The rows of a group lie close to one hidden flat surface of 8 dimensions, which may be shifted away from zero. Surfaces can cross.
Some rows, each with its group after it:
[ -8.0 -11.6   1.2 -19.9   9.7  -9.1 -14.7   6.6  13.8   1.7   5.3   0.9
   4.0  -5.1 -14.2  19.4 -10.6 -14.5  -2.5] -> J_584
[ 2.3 -9.1 -1.9 -6.6 11.0  5.2 10.0  2.6 -9.4  0.9 -8.1  9.6 -2.4  2.3
 -0.1 -8.9  3.5 -1.4  1.5] -> J_223
[ 13.4  14.9  -4.3   5.1 -13.5  -7.9 -22.2   3.1  -0.6  -6.4   3.2  -9.4
  12.9  -7.7   9.2   4.9  -4.8  -2.7   7.0] -> J_807
[-30.0   3.9   1.5  10.2  10.0  19.4  20.6 -15.6 -15.4   8.5  13.1  -0.9
  -0.6  -5.6  -7.7  -5.7  -3.5   5.1   1.9] -> J_223
[-25.7  -6.2  19.1  -3.3  24.4  19.5  -1.3  -8.1 -10.9   1.3  -6.9  27.5
 -26.0 -15.9 -24.8   1.0 -16.4  11.8  -9.3] -> J_564
[ 21.8  11.9   1.4   4.8  -9.7 -13.9  -9.0   9.6  22.6 -11.9  12.3  -1.8
  10.3  -3.6   7.7  14.8  -3.8   0.0  13.7] -> J_564
[-12.9  -1.6  -8.1   3.3   1.0  28.4 -14.6 -28.8 -30.3   6.2   5.0  -4.5
  25.2 -18.0   5.3  -0.5 -13.7   7.9  22.9] -> J_807
[ 14.0 -23.2  -5.3  -4.6  -0.7  11.3  18.0   0.0  -0.3  -3.3 -10.1  11.2
 -31.3  -2.4  -3.6   3.6  -1.8  27.2  13.8] -> J_564
[-16.7  14.5   7.1   6.8  15.0  -5.3 -19.0 -16.2  13.9   7.8   1.0  -1.0
   9.8  -4.1  -3.1  17.8  -5.6  27.6   0.2] -> J_584
[  7.3  -3.5   1.4  -6.3   0.3   0.5   8.6   9.1  -3.4  -6.4  -1.1   6.5
   0.4   0.9  -1.5  -8.3  -1.8 -12.2   3.9] -> J_223
[ -6.0   1.8 -13.6  23.3  -6.0   9.0  27.0 -12.8  -8.7  17.8  -4.4  -4.6
 -13.3  24.5   1.0  -7.1   9.2   8.9 -19.6] -> J_223
[ 11.2 -12.9  13.7  -8.8  -8.1  14.8  12.2  14.9 -15.9 -17.6 -12.4  19.3
 -37.8 -12.0  -5.5 -23.7  -2.5  -8.3  -2.9] -> J_564
[-10.1   2.1  12.2  -8.4 -26.7  -4.8   1.1   6.0   4.7  -8.6  13.8 -11.3
 -15.6  -5.7  -9.6  -1.2 -14.0 -13.3   0.0] -> J_223
[-15.0  15.7   7.8  22.9  18.5   7.5  14.5  -2.3   4.0   9.0   4.5  18.3
  -7.7   6.0 -12.6   7.0   3.0  -2.5 -22.7] -> J_564
[ -4.9   1.3   2.5  -8.4  10.6 -20.1  15.0   9.1  18.3   6.7   0.9   7.7
   8.8  13.5  -0.7   4.2   4.1   3.3   3.0] -> J_807
[-25.2   8.7   5.3  -2.7  11.8  -3.1   8.8  -7.7   4.4   5.7  15.1  -0.5
  15.6  -6.0  -8.0   5.5 -11.0   9.3  15.3] -> J_807
[ 10.6   0.5  -3.0   6.8  12.8   6.6 -12.8  -6.1  -3.6  -2.7  -5.0  -5.7
  14.0  -1.9   7.3  -3.8  12.5  -5.6  -7.3] -> J_584
[ -4.1   7.4  17.1  -8.3  -9.7 -12.2   4.1  16.5  15.9 -13.3  16.4   3.1
  -0.9  -7.9  -8.8   4.0 -10.6 -17.3   7.3] -> J_223
[  7.6   6.4   0.9  19.0   7.1   4.6  12.3   7.6   9.4   0.0   3.0  13.9
 -17.5   1.8  -0.7  10.0  12.8   5.7 -12.2] -> J_584
[-12.3  10.8   3.1  -4.9 -20.4 -20.2  -0.8   8.1  11.9   1.5  12.7 -22.1
   6.1   2.1   7.0  -1.7   6.5  -8.4  -1.2] -> J_807
[ -2.8  -0.9   4.3  -3.1  -4.2  -2.1   6.7  14.6  -3.0  -3.4   0.1  -1.6
 -13.8  -6.7   7.0 -10.8  18.3  -7.4  -6.7] -> J_223
[ 12.1   2.0 -11.2   6.6   5.4  11.1   3.0  -5.9 -17.6   1.2  -6.3  17.6
   9.7   2.9  -2.3  -0.1 -14.3   1.9   8.4] -> J_584
[ 19.9 -10.2 -20.9   1.4 -29.7  -1.8 -11.1 -17.0  -9.6   8.9 -18.9 -17.4
  -2.7  30.1  -1.6  -7.0 -14.8  -2.3 -11.8] -> J_223
[-13.1  10.1   1.3  -2.6  21.1 -18.6  15.1  13.2   7.5  -1.9   0.6   5.0
 -24.3  -0.5 -25.7   3.3 -21.6  15.8  -1.6] -> J_807
[ -1.6  -2.5   2.5 -16.4 -13.6 -21.5 -25.9  13.5  11.6  -4.4  -1.0 -12.0
 -17.7   0.6 -16.0  12.1 -15.4 -16.5 -19.0] -> J_807
[  3.6  14.1  -4.5  26.9   7.3  13.9  10.1  -4.0  -9.5   1.9   2.6  10.7
  -0.5   2.7   1.2   0.3   5.1  -4.2 -10.6] -> J_564
[  3.5  -6.3  -5.9  -6.3  13.6  -7.1 -17.0  -9.7   1.2  11.2 -21.9  -0.3
   6.1  13.8   1.3  -1.6   3.5  15.9  -9.4] -> J_584
[  0.8 -10.1 -10.1  -5.5  -4.7  -1.8  -5.3  -9.9   9.4   4.8   5.6 -15.8
   3.3  -1.0  -1.4  15.2  -5.7  15.6  13.6] -> J_564
[ 17.1  21.7   3.7  28.0  -1.1  14.0  30.4   9.2  -4.3 -14.5  21.3  12.3
  16.9  -1.9   7.5 -10.6   2.4 -26.5   8.9] -> J_564
[ 18.0   0.0  -6.3  17.9  -0.4  11.1  17.5  14.8  -0.4  -4.2   1.7  17.4
 -26.7  -3.2  -1.4   7.5  12.4  -7.1 -11.7] -> J_584
[ -4.2   9.0   2.2   4.7   7.8 -14.4  -1.8  -1.8  14.8   8.7  -6.3   2.9
   0.8  13.0  -0.6   6.1   4.6  13.3 -10.1] -> J_584
[-12.6 -15.1  -8.0 -15.5  21.5   7.4  -8.6 -24.0  -6.4  10.3   0.2  -6.7
  29.9  -0.7 -12.6   7.7 -18.7   2.8  16.3] -> J_564
[ 21.2   6.2  -0.2 -12.5 -10.2 -28.3 -29.4  21.6  19.3 -10.9  -2.8  -2.6
   2.8   6.0  -5.3  12.2 -10.0 -23.6  -9.5] -> J_807
[-19.7  -1.0  -4.8   6.2  16.6  12.2   5.9 -29.4  -5.9  16.1   0.2   6.6
   9.0   9.1 -17.2  11.4 -23.5  21.1   6.0] -> J_223
[-28.3   3.1  29.2 -10.1  11.4  -5.6   7.3  23.1  19.5  -7.3  15.5  15.4
 -34.2 -33.0  -9.5  14.9   8.9  15.1   1.8] -> J_223
[  0.5  16.0   0.0   4.0  -4.8  -2.2 -12.5   0.4   4.0  -3.1  14.0   3.5
  15.6  -7.3  -2.6  13.3 -15.6  -6.6  11.4] -> J_584
[-30.2  18.4  11.9  22.9   9.5  17.0  11.1 -19.4  -6.1   5.2  20.1  -5.6
   5.6 -11.9  -4.7   1.0  -0.8  11.8   1.6] -> J_584
[  1.0  -5.7 -21.2   6.2  -3.3  -2.1   6.9 -11.7   2.7  11.5   3.1 -21.8
  13.5  17.6   6.2   5.7   7.4  -3.5  -5.4] -> J_564
[  2.4   5.9  -7.7  -6.4  -2.9 -16.5  -1.5   7.6  -4.8  -2.3  -3.1 -15.1
   2.3   1.7   2.7 -14.0  -2.7  -1.0   4.3] -> J_807
[  0.4  -0.2   0.3   4.3  -3.7  10.3 -16.3 -14.0   4.8   9.8   5.6   9.0
  28.9  -1.6  16.2  21.7   6.1   7.8  13.5] -> J_807
[-47.2   8.4  11.2  -2.6  26.2   2.5   4.0  -4.1  -0.6  11.6  16.8  -8.8
  15.0 -19.5  -0.7   2.1  14.7   4.2   1.4] -> J_223
[-32.5 -17.6   8.6  -7.0  18.1  10.7   6.2 -13.6  -1.9   6.1   3.1 -28.5
  -5.5   1.1  -3.4 -13.7  25.6 -13.1 -27.2] -> J_584
[-37.9 -15.4  10.6 -22.0  -4.7  -7.0  -0.3  -0.9  11.3  11.7   7.2  -9.1
 -21.4   3.3 -26.2  11.0  -9.0  -9.1 -19.7] -> J_807
[  1.6  -3.5   3.1 -15.8   8.8 -13.3 -14.1   4.7   6.4  -2.3  -0.9  -1.8
  27.1   7.3  -5.1  -3.0  -8.3 -25.2  -1.9] -> J_564

New rows, each followed by its group:
[ -5.2  12.6   9.5   0.3   4.4 -20.5  -8.0   9.0  28.1   0.0  10.7  -3.5
   5.1   1.1  -2.3  16.3   5.3  -4.3  -7.9] -> J_584
[ -1.5   2.0  -7.0  16.1  14.8  12.4   9.0 -17.3  -3.2  11.1  -6.6  18.4
  -2.0   7.4  -8.3  13.1 -13.1  26.6   4.0] -> J_223
[ 24.2   6.1 -12.5  -7.0  -1.3 -18.9 -40.1  -2.5   3.8   1.0 -19.6   2.0
  24.2   8.2   9.9   7.6 -11.6   7.1   6.2] -> J_584
[ 29.1  10.6 -11.9  17.3 -16.7  20.0 -17.4 -10.8 -17.0 -15.6   7.4  -8.0
  17.6 -21.9  16.7   2.2  -9.8   6.2  27.6] -> J_564
[-4.0  4.7 -2.2  4.2  5.0  3.1 -0.3 -4.1 -5.7  2.1  1.4  0.7  7.4 -0.3
  3.9 -1.2  3.4  1.8  0.5] -> J_223
[ -0.4  11.8  -3.3  16.4 -14.4  -3.6   3.7   0.6  13.9   0.7  17.5 -14.7
  -2.1   0.1   4.2  14.3   4.9   1.7  -1.0] -> J_564
[-21.6  -3.2   4.2 -14.5  14.7 -10.2 -11.5  -9.2   9.6  10.3   0.9  -1.8
  11.2   0.4 -10.1  13.8 -10.0  10.8   3.4] -> J_223
[-22.2 -38.3 -10.8 -41.1  23.1   4.8  -7.3 -14.2 -27.8  12.0 -24.7  -8.2
  -7.1   7.1 -27.2 -16.5 -24.9  -5.4  -6.5] -> J_807
[ 18.7  16.0  -9.3  35.3  -3.5 -12.3  45.9  17.4  20.2   9.0  -4.3  19.5
 -24.4  36.3   8.9   3.9  27.7   6.6 -26.9] -> J_223
[-12.4 -24.4 -13.2 -30.2 -16.2  -1.4 -38.8 -22.5 -15.5  14.6 -13.2 -34.5
  31.5   1.6  18.3  -6.2   4.6  -0.4   7.5] -> J_807
[ -1.2 -14.0 -12.3  -4.7  -8.0  -2.9   2.2  -5.5   2.6   7.0  -2.5 -20.5
  -5.7  11.2   0.7   0.9   7.1  -0.2  -8.1] -> J_564
[-18.4  -5.1  -1.4  -7.2 -14.8   7.8 -33.7 -16.4  -7.2   7.9   1.1 -17.6
  -7.9 -14.6  -5.2  15.6 -11.2   8.0  -3.5] -> J_807
[-10.1  26.8   0.3  25.7 -22.8 -18.2  14.1   3.8  24.0   9.4  18.4 -16.8
  -1.0  20.1   5.9   9.9  10.7  -5.5 -19.3] -> J_223
[ 18.7  -1.0   5.9 -12.5   1.2   2.4 -20.7  18.5 -10.2 -20.8  -3.7   5.6
   2.9 -26.8  13.5 -10.0   6.3  -9.3  14.0] -> J_223
[ 11.7   8.8  -4.2  25.2 -14.3   5.4   6.3  -4.6   5.3   3.0  -4.1  12.7
 -33.6   5.2  -2.5  16.4  -6.0  29.5  -5.6] -> J_223
[ 21.1   4.2  -6.1  15.2  -9.5   1.2   9.6   2.3   1.3  -0.9  -7.5  12.3
 -15.1  12.2   0.4   3.3  -4.1   7.4  -3.8] -> J_223
[ -3.6   0.8   7.5  -3.1 -11.3 -10.1  14.2   8.7  12.1  -2.9   7.9   1.5
  -6.6  10.4 -10.0   0.4  -9.5 -11.8  -2.0] -> J_223
[-21.8  -4.9   1.3  -6.3 -12.0   2.1   4.8  -6.0  -3.9   8.6   6.6 -13.1
  -0.6  -0.3  -0.4  -1.7   3.2  -5.2  -2.4] -> J_807
[-10.1  22.3   8.9  11.4 -14.5  -7.8  20.6   7.3   9.6  -3.8  29.1 -12.4
  22.2   6.1   0.2  -7.4  -1.9 -31.1   1.5] -> J_223
[ 12.0   5.8   2.8   7.8   2.0   3.9 -12.6   2.7  -0.4  -5.8  -4.8  11.3
  -5.4  -5.4   0.1   5.2  -3.0   3.1  -3.9] -> J_564
[-16.1 -10.1  -0.7 -12.9 -11.1  -4.4 -17.9  -2.7  -2.0   3.1   1.2 -23.3
  -6.8  -4.3  -5.1   0.6   2.9 -11.5 -15.6] -> J_584
[ -0.6 -11.0   0.4  -3.8 -11.7  11.9  19.8  13.0 -21.7  -6.3  -2.0  -2.9
 -23.4  -5.6   4.0 -25.9  15.9 -17.7  -8.9] -> J_223
[ -9.0  16.8  16.1   8.0  -0.3   2.8   6.2   7.2   8.2  -8.0  19.0   9.6
  -7.1 -19.6  -4.4   9.1  -4.4   5.2   9.3] -> J_223
[-20.1   4.0  -0.1 -10.3  -5.5 -11.8 -15.9  -4.9   0.6   3.7   5.4 -21.8
   0.0  -7.6  -6.3   2.3 -11.7   8.6   3.0] -> J_807
[-15.4  -1.2   2.4  -4.9  -5.0   0.5   3.5   4.3   2.2   2.6  12.0   3.4
 -12.6  -5.8 -15.7  14.5 -13.7  -7.8  -2.2] -> J_584
[ 5.5  3.7  4.3  4.1 16.5 -0.9 25.2  6.1  8.1  0.1  2.6 24.4  4.8  9.4
 -7.6  2.3 -5.7  0.7  5.6] -> J_223
[-24.6 -23.2   2.1 -20.6  15.3  -5.7   6.5  -9.5  16.5  23.8  -6.8   8.9
   2.9  15.4  -5.1  17.4   5.8  18.0  -3.0] -> J_807
[  7.2  21.6  -4.4  15.9  13.1 -20.7 -10.9  19.0  20.5   7.0  -4.2   0.2
   9.4  -1.8  28.4   9.7  41.8  13.8 -14.0] -> J_223
[ -9.7   5.3  -1.7  13.6  -9.4   8.9  -0.6  -9.1 -11.4   5.7   0.0  -9.8
 -14.4  -2.2   1.1  -3.8   4.3   8.0 -11.4] -> J_584
[-18.3  12.5  -4.8  16.7  -9.8   6.8 -17.3 -17.0  -4.2   9.5   9.5 -20.5
  -1.5  -5.6  -1.4  12.1  -0.4   3.5 -12.8] -> J_564
[ 17.3  23.4  -1.6  37.4   9.0  17.9  -7.5   0.0 -19.9  -0.3 -11.4  24.4
  -8.3   0.4   5.4  -3.3  10.6  -5.8 -25.6] -> J_564
[-18.0  21.4  -4.5  -0.6 -22.1 -16.5   8.7 -10.5 -14.9  15.4  -4.3   0.1
  15.9  23.4  -3.8 -18.7 -29.6  10.3   9.5] -> J_584
[ -6.8   1.5 -21.7  12.5  -2.5   6.0  -8.1 -21.7  -9.9  15.5   6.0 -27.9
  25.4  10.3   6.2   4.5   3.1  -7.4  -7.4] -> J_564
[-15.1   0.3   1.6   0.1  -7.2  -2.9  12.5 -13.3   7.5   9.3   7.6  -1.9
  -3.1  14.7 -18.1   7.2 -22.9   1.5  -2.3] -> J_223
[ -6.4  -0.3  -0.4  -6.2  -9.3  -4.7 -15.6  -2.9   3.0  -1.1   4.6 -16.5
   6.6  -2.3  -2.4   3.2  -4.0 -10.0  -4.3] -> J_564
[-18.6   5.7   1.6  12.0   2.1  25.1   0.7 -14.1 -22.4   2.3   8.3  -1.9
  -6.6 -21.4   0.0  -1.8  -1.8  13.0   5.5] -> J_223
[ 5.3  8.6 -6.1 22.4 15.9  5.1 24.1 -7.9 19.4  3.4 18.3 14.7  9.4 -0.1
 -2.7 28.8 -7.0 27.7 21.3] -> J_564
[ 23.1  -3.7 -18.8 -12.0 -13.7   2.0 -23.7  -2.5 -27.6  -4.5 -11.3  -5.3
  31.1   4.4   7.6 -16.0 -18.0 -25.0  12.4] -> J_584
[  4.0  12.7 -12.1  27.2  -6.5   4.3  -3.5  -8.1  -2.1  10.2  -6.9  -0.1
 -15.0   3.1  11.9   9.6  12.9  26.9 -12.3] -> J_223
[-33.4 -20.4   2.5 -12.2  14.5  22.1   4.0 -16.2 -17.4   7.0   9.2 -11.2
  -1.4 -13.3 -18.8  -2.6  -7.5 -14.3  -6.0] -> J_584
[ -5.7  -4.1   7.8   0.3  -5.9  -0.9  19.2   6.4  14.1  -2.6   9.9   2.0
 -26.8  -3.2  -8.5   9.5  -1.4  10.1   0.9] -> J_564
[ -2.3 -24.1 -12.4 -14.8  -5.4  11.2   0.5  -0.7 -24.0   4.0 -12.3 -12.9
  -9.7   5.7  -2.8 -20.5   5.3 -23.9 -15.2] -> J_584
[22.1 18.3 -4.8 13.7 -5.6 -9.5 -5.8  8.4  7.1 -2.6 -2.7 11.9  5.6  6.8
  7.6  8.1 -1.6  3.9  0.7] -> J_584
[-3.3 10.7  0.1 13.7 -9.8  6.9 12.2  1.1 -6.6 -1.2  8.3 -2.9 -4.1 -0.2
  3.2 -5.2  2.5 -3.7 -3.3] -> J_223
[  2.2 -15.4  -6.4  -7.3   0.7   7.3   3.2  -0.4 -16.3   3.3 -14.5   3.5
 -15.9   0.9  -1.1 -10.4   3.4   3.9  -5.4] -> J_223
[ 12.0 -14.7 -21.1   2.4  14.9  15.9   7.7 -17.3 -15.4   7.0  -7.5  -0.6
  19.8  10.5   2.5  -3.0  -2.7   1.5  10.2] -> J_564
[ 16.9   8.7  -1.6  -0.3  40.1  -7.1 -19.7 -16.6   4.0   0.6 -14.2  10.7
  60.1  12.5   9.8  -4.2  -2.6   3.0  14.8] -> J_584
[ 21.8  32.1   1.0  21.6 -31.9 -10.0   0.5  28.3  16.8 -16.0  30.7  13.0
  -7.2 -14.3   0.2  26.3 -11.3 -21.9   7.0] -> J_584
[ -5.5  -8.1  -1.8 -10.4  12.8  -3.2  -4.6  -1.7   4.1   5.3  -5.2   4.2
   5.4   6.5  -9.6   6.1  -4.8  -3.1  -3.5] -> J_584
[ 15.3  20.0  -5.5  43.0 -17.6  41.1  16.9 -10.2 -33.1  -9.2   8.9  12.2
 -20.6 -22.3   8.0  -7.3  -4.7  14.7  12.8] -> J_223
[  3.8  -4.3  -8.1  -0.6   6.4  17.2  -7.0  -3.9 -16.5  -2.5   3.2   8.9
   8.4 -12.1  -6.5   6.5 -15.5 -10.0  10.4] -> J_584
[-17.3 -13.2  -8.6 -20.4  12.1  -2.9 -12.6 -12.4 -11.6   9.2 -11.8 -11.5
   6.8  -1.4  -8.2  -4.4 -13.7  12.6   7.1] -> J_807
[ -5.3  -8.8  11.5  -9.1  13.2  12.1  20.1  -1.8  -1.6  -9.3  11.4  14.2
  -0.5 -11.2 -13.7  -1.5 -16.6   0.4  21.5] -> J_564
[  5.3   7.3  -4.9  -0.2  -2.2  -2.9 -10.3  -2.4  -4.0   0.3  -1.0  -3.2
  15.1  -4.3   8.1   0.7  -3.8   4.6  10.8] -> J_807
[ -5.7   1.7 -17.7  13.8 -23.7   2.7  -7.9 -12.5 -14.6  13.6  -6.9 -27.9
 -12.6  12.1  11.4  -7.3  14.0   7.0 -21.6] -> J_223
[-13.7   6.3  -4.0  14.8 -34.6  18.7 -15.6 -18.4 -22.2   3.3   6.5 -26.2
 -25.3 -15.6   2.0  -0.5  -6.3  13.3  -5.1] -> J_223
[-10.4  -7.3   4.0  -7.4  11.1 -10.2   5.9   2.5  13.6   8.2  -5.4   9.5
 -11.5   9.7 -11.8   9.8  -2.8  12.8  -6.8] -> J_223
[ -6.6  -8.1 -11.6 -22.2  15.5 -24.9  14.0   3.1   0.5   9.3 -13.0 -14.9
  19.8  17.7   8.1 -22.9   7.1  10.9  10.9] -> J_807
[-23.3   8.3   9.9   5.5  -2.3   8.6   0.2  -5.3  -1.8  -4.2  22.2 -22.4
  12.2 -12.4  -0.4  -5.5   4.9 -23.8  -4.7] -> J_584
[  7.9   6.1  -7.9 -18.9  15.8 -31.8 -32.8  12.0   8.9  -7.2 -17.4  -4.1
 -14.7  -2.4 -24.6   8.3 -35.2  14.1  -1.9] -> J_807
[-21.8  35.1   6.6  15.4 -18.7 -14.8  -5.5  -1.1  13.1   1.8  34.3 -31.6
  33.4  -2.5   8.7   4.1   3.3 -22.2  -0.5] -> J_223
[-19.5  -9.8   3.0  -2.0  -3.6   5.0  17.1  -3.3   4.5  13.8   4.0   3.3
  -7.0   7.9  -1.5   6.2   9.8   1.9  -6.8] -> J_807
[ -5.5  21.6   3.9  16.9   2.7  -5.3   4.0   3.7  10.4   1.4  13.9   1.7
   8.3   5.3  -2.3   8.9   4.1 -13.5 -13.3] -> J_564
